The rows are grouped in 4 different ways at once. Each group adds its own fixed numbers to the row, and there is some noise. The rows also spread widely along 11 directions, which tell nothing about the answers.
In the rows, 128 means zero.
Known rows, each followed by its group in each grouping:
[168 135 158 149 157 103 170 113 138 137  98 130 125 160 117 162 155 137
 111 139 143 130 124 127 113 139 130 109 111 154 138 129 117 130 126] | Z_127 Z_329 Z_716 Roga
[138 116 125 140 134 122 100  95 132 134 134 127 152 157  93 162 123  85
 102 149 135 138 125 103 157 156 126  91 123 134 104  92 124 124  82] | Z_187 Z_335 Z_781 Roga
[147 132  92 141 137 133 112  72 170 180  89 167 122  96 126 118 176 133
 131 102 117 124 149 121  81 134  98 117  77 150 154 167  98  93 183] | Z_232 Z_329 Z_781 nenep
[113 101 164 130 134 159 135 157 159 131 123 113 161  99 162 112 121 162
 131 204 157 156 124 118 125  80 107 116 188 121 136  87 140 182  66] | Z_127 Z_607 Z_716 Fuv
[139 108 109 159 103 157 118  45 183 189  82 160 156  65 119 122 154 121
 111 114 117 140 155 154  78 134  98 101  74 168 145 140  97 120 162] | Z_187 Z_335 Z_677 Fuv
[ 88 103 115 108 146 171  60 122 114 125 183 135 199 160 140 138 158  94
 107 155 137 171 102 123 145 106 147 138 171 114 106 121 138 117  63] | Z_232 Z_733 Z_677 nenep
[165 121 110 143 117 105 115  67 130 134 123 131 141 157 104 142 132 111
  89 139 124 118 139 131 134 171 127 103  95 129 114 115 122 130 101] | Z_290 Z_328 Z_716 navag
[143 101 137 129 104 148 119 127 146 123 108 128 161  93 151 120 131 147
 124 168 136 137 137 165 111  91 136 117 126 155 129 110 137 173 121] | Z_290 Z_328 Z_716 navag
[199  94 133 145 112  87 104  71 172 137  64 137 153  94 124 137 142 147
 122 145 113 141 162 107 127 100 152 133  95 161 144 115 155 157 116] | Z_232 Z_733 Z_716 nenep
[128  88 118 122 109 151  71 123 183 152 103 132 128  36 126  92 118 140
 159 158 129 137 167  89 138 128  92  78 121  81 164  62 157 127 143] | Z_127 Z_704 Z_781 nenep
[142 129 138 106 131 131 102 151 135  93 118 129 125 107 128 127 141 112
 146 126 124 126 130 106 151 121 151 115 145 152 124  96 153 137 135] | Z_127 Z_607 Z_781 Roga
[132 180 158  98 183 136 176 187  95 134 122 118  80 146 159 126 158 147
 161 118 145 126 103 128 113 122 125 124 177 141 133 159 113 113 156] | Z_187 Z_704 Z_716 navag
[136 107 100 124  76 147  38 101 122 195  79  86 183  23 111 126 100 135
 157 163 124 157 123 109 135  96 131 103 159  94 126 108 137 142 104] | Z_232 Z_607 Z_781 nenep
[134 107 126 140 118 133 104  99 129 129 119 127 179 114 105 136 131 108
 112 147 118 129 133 109 144 125 146 100 130 157 105 111 127 149  85] | Z_290 Z_704 Z_716 Fuv
[154 128 119 124 141 126 120 113 129 113 142 128 106 153 149 121 127 124
  95 154 140 144 138 143 126 142 118 126 134 110 128 113 133 138 113] | Z_127 Z_733 Z_781 Fuv
[104 101  91 120 115 184  40 104  89 162 156 125 173 106 108 149 100  80
 113 135 129 149 118 164 128 139 142  71 115 110 102 106 101 103 121] | Z_290 Z_335 Z_716 Fuv
[189 160 120  86 156  79 136  96 123 112 109 139 114 179 153 136 182 140
 115  99 119 130 124 132 122 145 159 156 128 145 153 177 142  93 145] | Z_290 Z_335 Z_781 Roga
[127 127 113 140 115 149 101 103 122 152 109 132 139 111 148 126 128 129
 119 144 134 132 125 142 103 122 127 119 133 131 125 143 108 144 116] | Z_127 Z_335 Z_716 nenep
[105 166 118 158  93 154 138 103  90 182  87  94 161  90 132 125 136 128
 127 140 138 121  95 128 107 141 123 125 170 144 106 160  79 151 114] | Z_127 Z_329 Z_716 Roga
[116 121 123 133 111 150 110 119 124 133 128 119 162 119 144 126 139 123
 119 149 138 133 119 142 121 123 133 128 147 138 125 118 120 142 114] | Z_127 Z_329 Z_716 Roga
[162 102 115 155 157 139  82  96 120 152 111 159 132 113 112 165 135 122
 118 130 119 139 146 157  84 100 143 107  70 167 134 143 107 126 150] | Z_127 Z_704 Z_716 Roga
[134 159 142  97 103 142 149 122 130 155 103 100 159 100  98 135 162 107
 152  90 131 138 108 115 144 171 141  90 162 129 131 110 141  87 160] | Z_187 Z_607 Z_677 nenep
[136 145 137 146 102 136 189  87 138 161 114 108 167 152 139 127 154 152
  86 167 160 151 109 170  87 155 109 120 149 115 138 152 112 145 111] | Z_290 Z_328 Z_781 nenep
[147 163 137 143 121 137 187 131 136 103 138 125  76 146 109 128 125  94
 105 108 145 106 144 158 124 201 108  73 104 140 124  81 122 125 171] | Z_127 Z_607 Z_677 Fuv
[114 125 103 131  98 146 106 109 141 110 135 125 129 101 160  94 126 112
 113 145 125 112 145 128 142 151 117 126 144 129 120 104 120 158 116] | Z_127 Z_329 Z_716 Fuv
[113 137 125  75 136 150 105 144 153 130 129 143 118  83 166  88 153 126
 163 109 122 129 137 102 142 140 121 107 161 118 151 111 141  97 154] | Z_187 Z_335 Z_716 Fuv
[129 140 127 112 144 137 140 120 107 116 161 122 143 170 156 128 153 119
 101 139 136 143 116 154 131 141 133 144 170 129 120 145 127 130 102] | Z_187 Z_704 Z_677 Fuv
[114 103 120 124 110 155  78 130 140 114 119 135 162  84 135 109 140 107
 138 144 116 125 132 108 151  95 150 123 143 173 104  99 137 165 103] | Z_290 Z_733 Z_716 navag
[128 138 163 131  91 139 132 145 134 161  64  81 155  51 120 133 110 145
 168 156 151 143 114 111 136 111 134  85 162 138 125  86 135 155 115] | Z_232 Z_335 Z_716 Roga
[108 108 127  91 133 173  71 124 126 131 150 136 187 110 151 117 177 127
 135 119 125 150 116 148 120 102 159 132 158 135 132 138 137 100 123] | Z_127 Z_328 Z_716 navag
[160 156 106  96 101 145 130 120  94 161 125 103  95  93 122 125 109 124
 133 101 135 133 138 207  96 194 128  54  99  79 155 109 118  77 227] | Z_290 Z_328 Z_716 Fuv
[134 120 102 161 106 142 146  73 145 105 158 148 139 179 154 123 147 109
  58 145 142 121 135 185  92 153 116 150 111 148 120 146 114 154 112] | Z_127 Z_607 Z_716 nenep
[144 164 155 100 141 120 136 162 122 126  65 124 127  75 151 109 162 151
 182 125 121 117 115  84 128  86 160 137 168 185 127 152 128 157 138] | Z_232 Z_328 Z_716 Roga
[150 144 139 139 137 129 114 115  81 127 123 117 154 167  76 186 135  76
 117 104 127 134  98 136 142 153 178  90 113 168  86 130 114 113 115] | Z_232 Z_335 Z_677 nenep

New rows, each followed by its group in each grouping:
[116 150 164 138  94 131 199 144 170 116  75 104 166  89 127 100 181 128
 145 136 135 109 114  81 148 127 130 119 177 201 110 109 128 172 108] | Z_290 Z_329 Z_781 navag
[122 150 118 130 111 153 167 106 163 149  98 139 131  92 158  92 163 145
 120 127 127 119 133 144  83 132 103 131 137 164 142 157 102 144 151] | Z_290 Z_607 Z_716 Fuv
[142 121 124 125  93 121 129 107 169 118 108 118 139 100 106 115 130 112
 126 146 128 122 143  96 157 163 113  92 128 129 132  69 150 141 119] | Z_290 Z_607 Z_781 Roga
[129 152 124  93 125 151 124 143  83 113 150 102 147 133 124 133 143 104
 124 115 131 137 112 161 135 145 162 105 160 130 113 129 130 110 146] | Z_290 Z_704 Z_781 Fuv
[148 103 121 122 148 147 104 130 143 139 118 152 136 108 130 134 143 138
 133 145 125 142 140 149  96  92 131 105 104 144 145 130 129 130 151] | Z_290 Z_704 Z_781 nenep
[137 130 120 102 142 147  75 126 110 147 128 131 141 112 140 120 148 131
 135 135 128 144 121 128 121 116 137 123 148 118 129 141 124 112 125] | Z_127 Z_328 Z_781 navag
[112 121 101 106 129 148  87  75 150 157 137 150 190 130 134 106 191 118
 109 120 121 141 121 112 122 143 122 132 145 127 131 156 125  92 106] | Z_290 Z_328 Z_781 navag
[141 120 106 118 132 152 100  82 142 156 141 143 158 129 129 131 171 118
 104 113 126 146 135 150 102 149 121 113 116 118 146 143 118  80 148] | Z_127 Z_329 Z_781 Fuv
[168 156 147 116 131  95 161 137 148 108 101 118  96 139 130 125 158 129
 143 109 136 115 135 105 151 163 127 115 130 148 140 104 152 118 148] | Z_232 Z_329 Z_677 navag
[146 130 118 116 161 129  97 134 111 135 117 150 103 125 161 120 133 139
 137 153 124 125 129 124 118  98 127 136 144 146 119 150 112 149 116] | Z_187 Z_328 Z_716 navag
[129 127 115 128 114 155 134 120 143 120 143 137 127 123 144 116 141 118
 119 138 141 134 135 171 100 142 117 106 112 124 136 121 122 126 159] | Z_232 Z_328 Z_781 nenep
[128 134  87 104 117 148 100 114 154 144  98 161 103  67 191  68 158 154
 147 125 112 120 151 132  92 108 117 158 129 137 160 161 119 141 174] | Z_290 Z_733 Z_716 nenep
[115 130 126 108 139 152 112 161 110 104 148 120 131 117 176 108 130 137
 136 153 135 138 128 147 127  97 139 138 175 136 123 131 131 155 113] | Z_232 Z_704 Z_716 Fuv
[177 133 116 110 114 100 109  95 107 134 106 110 167 147 100 155 148 113
 111 120 119 132 115 125 146 149 167 110 129 130 122 131 138 103 126] | Z_290 Z_329 Z_781 nenep
[110 149 155 145 109 171 137 165  81 159 113  72 151  88  87 158 101  98
 149 142 152 141  94 140 140 147 136  57 154 136  93  82 100 138 128] | Z_232 Z_329 Z_677 Fuv
[122  94 135 135 175 143  83 123 173 162 102 172 150  90 105 123 146 124
 146 157 116 138 143  41 138  93 111  85 119 160 123  95 121 135  92] | Z_290 Z_733 Z_716 Fuv
[110 129  98 113 134 152  87 131 140 146 101 155  96  67 156  90 113 135
 152 145 117 116 144 101 122 119 103 102 130 134 131 124 106 148 139] | Z_290 Z_335 Z_716 Fuv
[127 102  80  99 125 125  35 116 110 127 135 130 143 116 152 117 106 123
 126 169 116 129 133 105 162 120 128 133 150  92 124 106 133 144  84] | Z_290 Z_329 Z_716 Roga
[145 126 128 115 134 131  94 117 105 145 121 123 152 122 142 132 135 143
 123 153 137 147 118 138 118 117 149 121 151 105 129 140 129 126 112] | Z_127 Z_328 Z_716 nenep
[118 139  72 106 103 139  59  70 112 166 149 115 157 110 130 105 150 102
 117 107 115 132 126 125 144 171 117 133 156  94 122 145 125  87 123] | Z_187 Z_704 Z_781 navag
[116 107 102 113 105 180 121 128 191 122 110 178 119  42 171  69 163 143
 152 129 121 122 164 167  74 101 103 114  92 159 167 128 123 142 212] | Z_290 Z_328 Z_781 nenep
[149 147  90 111 132 146  79 116  39 152 134 106 141 153 141 161 116 121
 107 130 125 138  95 202  99 109 166 144 146 140  95 181 100 127 121] | Z_290 Z_607 Z_716 navag
[128 136  82 140  85 125 103 105 120  85 118 138  95 109 149  97 102  87
 111 144 110  92 142 130 153 145 132 141 127 168  89 121 112 196 121] | Z_187 Z_335 Z_781 nenep
[106 118 138 130  96 184 112 105 138 163 128 115 196  78 105 134 165  91
 135 106 135 148 111 146 125 129 142  92 136 166 114 109 122 106 146] | Z_187 Z_733 Z_716 navag
[159 129 115 113 169 143 118 125 117 108 169 153  94 190 164 142 150 130
  96 120 142 138 135 197  85 128 128 138 111 127 144 151 124 102 155] | Z_127 Z_607 Z_716 navag
[145  82 130 127 165 139  46 121 152 147  92 163 166  83 125 140 141 143
 147 161 114 144 137  80 123  50 144 127 128 166 130 124 132 149  87] | Z_127 Z_607 Z_716 Roga
[153 132 153 124 104 131 155 109 125 139 113  92 178 120 136 138 138 143
 115 149 150 151 117 167 116 135 143 106 151 129 133 121 136 134 117] | Z_232 Z_328 Z_716 Fuv
[ 73 117 120  87 128 192  74 110 149 180 145 132 239  96 131 114 206 119
 145 109 124 159  90 101 122 105 136 122 189 138 129 151 129  68 100] | Z_290 Z_607 Z_716 navag
[142 112  87 146 148 120  85  95 134 144 100 163 111 114 137 114 121 135
 121 155 109 111 150 102 116 115 114 129 106 142 123 146 105 161 108] | Z_290 Z_704 Z_716 nenep
[138 139 124 112  92 151 110 107 121 127 122 116 151  87 128 126 147 106
 135  98 126 127 131 170 117 159 158  98 119 132 135 112 137 106 182] | Z_127 Z_328 Z_716 Roga
[103 146 121 116  80 164 135 139 144 128 103 126 133  49 151  78 145 121
 157 131 125 117 130 133 123 131 122 114 156 148 126 118 121 155 164] | Z_187 Z_328 Z_781 nenep
[137 185 125 122 127 139 187 118  76 149 150  86 125 190 134 156 158 110
  95 105 154 134  87 200 100 182 124 122 153 130 120 167  91  90 157] | Z_187 Z_329 Z_781 navag
[116 114 128 123 149 154 117 130 158 149 131 152 150 121 130 129 155 122
 135 141 136 136 127 111 121 131 106  91 124 126 149 105 123 104 133] | Z_290 Z_329 Z_716 Roga
[112 150 113 154 107 136  93  98  91 168 107 102 143 108  87 134 113  78
 129 137 118 120 108  80 170 159 127 103 155 143  72 103 102 151  76] | Z_187 Z_733 Z_677 navag
[103 185  95 134 131 110  91 105 119 148  97 129 106 109  92 103 141  73
 155 103 108  89 116   4 185 188 119 102 152 153  80 126  97 122  95] | Z_232 Z_335 Z_781 Roga
[129 107 108 141 117 124  70  76 170 183  78 135 149  50 138  94 136 157
 143 157 115 132 154  63 132 124  97 120 135 106 148 115 129 146  93] | Z_127 Z_704 Z_716 Roga
[152 112 101 111  99 126  90  95 140 113 146 122 122 119 148 110 128 108
 107 137 127 136 149 153 149 149 121 135 123 111 132  96 156 136 129] | Z_187 Z_733 Z_781 navag
[135 114 137 137 117 144 111  98 152 122 117 136 168  95 106 124 158 103
 126 109 118 118 144 103 137 135 151  99 122 171 117 112 133 127 125] | Z_127 Z_704 Z_716 Fuv
[148 126 125 102 136 162 111 120 120 140 132 138 137 110 150 129 158 135
 121 114 131 152 136 196  81 124 137 116 120 122 154 148 125 104 177] | Z_127 Z_328 Z_677 Fuv
[163 130 143 104 158 115 151 139 156 109 148 125 102 181 168 121 151 157
 104 157 159 148 132 153 119 137 101 135 154  91 161 115 159 119 115] | Z_127 Z_607 Z_781 navag
[129 129 127 122 134 133 101 112 121 135 139 123 140 141 129 122 140 116
 120 142 133 129 122 108 142 151 129 110 151 113 114 113 129 120  94] | Z_127 Z_328 Z_716 navag
[128 127 133 109 148 162 121 141 110 104 180 134 143 175 148 135 159 112
 101 133 151 148 115 190 105 129 143 123 140 131 123 134 126 115 131] | Z_127 Z_328 Z_781 navag
[163 106 126 134 155 124  76 103  95 155 120 127 155 146  97 173 120 117
 109 147 127 152 120 132 131 109 155 100 109 142 105 120 123 122  98] | Z_290 Z_733 Z_716 navag
[137 116 129 128 122 148 117 107 169 158 110 133 142  82 118 117 145 131
 130 133 136 141 147 117 117 147  99  79 117 107 159  91 127 104 149] | Z_127 Z_329 Z_781 Fuv
[150 134 118  96 140 109  83 118 133 132 124 129 119 122 142 110 138 131
 145 131 127 124 139  90 154 152 122 115 142  95 138 112 147 103 116] | Z_232 Z_328 Z_716 navag
[135 136  74 150  53 143 112  56 136 139 135 115 106 101 128 106 110  82
  89 119 128 116 155 175 135 207  98 112  93 111 120  93 122 137 160] | Z_187 Z_733 Z_677 navag
[154 146 117 136  97 122 129 107 126 145  78 113 132  94  98 126 125 118
 131 130 121 115 124 108 132 143 133 100 131 153 109 121 120 150 130] | Z_290 Z_607 Z_781 nenep
[ 93 135 167 129 152 199 162 169 158 117 119 170 149  87 118 120 196 105
 164  97 124 118 119 130  89 103 148  83 115 216 125 134 103 117 190] | Z_127 Z_328 Z_716 nenep
[106 132 137 122 115 165 134 136 140 108 133 131 137 121 158 117 149 115
 125 131 142 132 121 159 113 132 136 119 140 154 127 117 123 138 140] | Z_127 Z_335 Z_716 Roga
[111 119 129 125  94 176  90 122 121 166 110 110 192  49 102 135 149 107
 162 107 120 138 117 136 119 117 160  85 131 154 122 117 126 107 159] | Z_232 Z_704 Z_716 nenep
[173 107 119 136 134 118  58 120  77 146 104 113 135  99  68 170  74 100
 133 146 113 126 141 114 161 126 162  56 100 131  96  80 125 139 113] | Z_290 Z_704 Z_716 Fuv
[155 137 103 129 123 122 107 106 132 177  87 129  87  84 118 119 103 138
 143 138 128 129 146 113 118 158 102  78  98  89 144  99 118 118 162] | Z_290 Z_733 Z_716 nenep
[126 116 129 139 159 138  90  98 103 137 135 141 180 164 100 167 141  82
 102 141 118 142 109 105 147 112 154 115 139 175  83 136 105 134  60] | Z_187 Z_335 Z_677 Fuv
[158 130 144  75 123 140 143 137 153 119 121 119 143 111 196 107 174 174
 135 123 146 169 130 202  85  94 143 150 157 130 181 156 156 108 171] | Z_232 Z_335 Z_781 Fuv
[ 89 138 139 133  83 173 158 108 173 135 124 115 157  83 152  82 156 124
 119 138 148 135 121 126 120 157  99 111 171 128 130 108 121 143 118] | Z_127 Z_335 Z_781 Fuv
[145 131 100 110 119 125 112  91 140  90 142 159 143 140 169 100 167 110
  96 127 110 115 143 151 124 122 146 167 143 174 120 162 126 155 121] | Z_187 Z_328 Z_781 Fuv
[140 127 107 133 136 120  82 119 116 113 133 138 108 125 117 120  99  97
 119 157 121 118 147  99 159 151 120 103 121 125  99  91 121 158  94] | Z_232 Z_328 Z_677 Fuv
[141 119 133 127 113 130 132  70 143 102 173 121 192 194 121 152 186  80
  72 104 138 142 121 157 138 164 162 134 121 165 110 123 147  99 103] | Z_232 Z_733 Z_716 navag
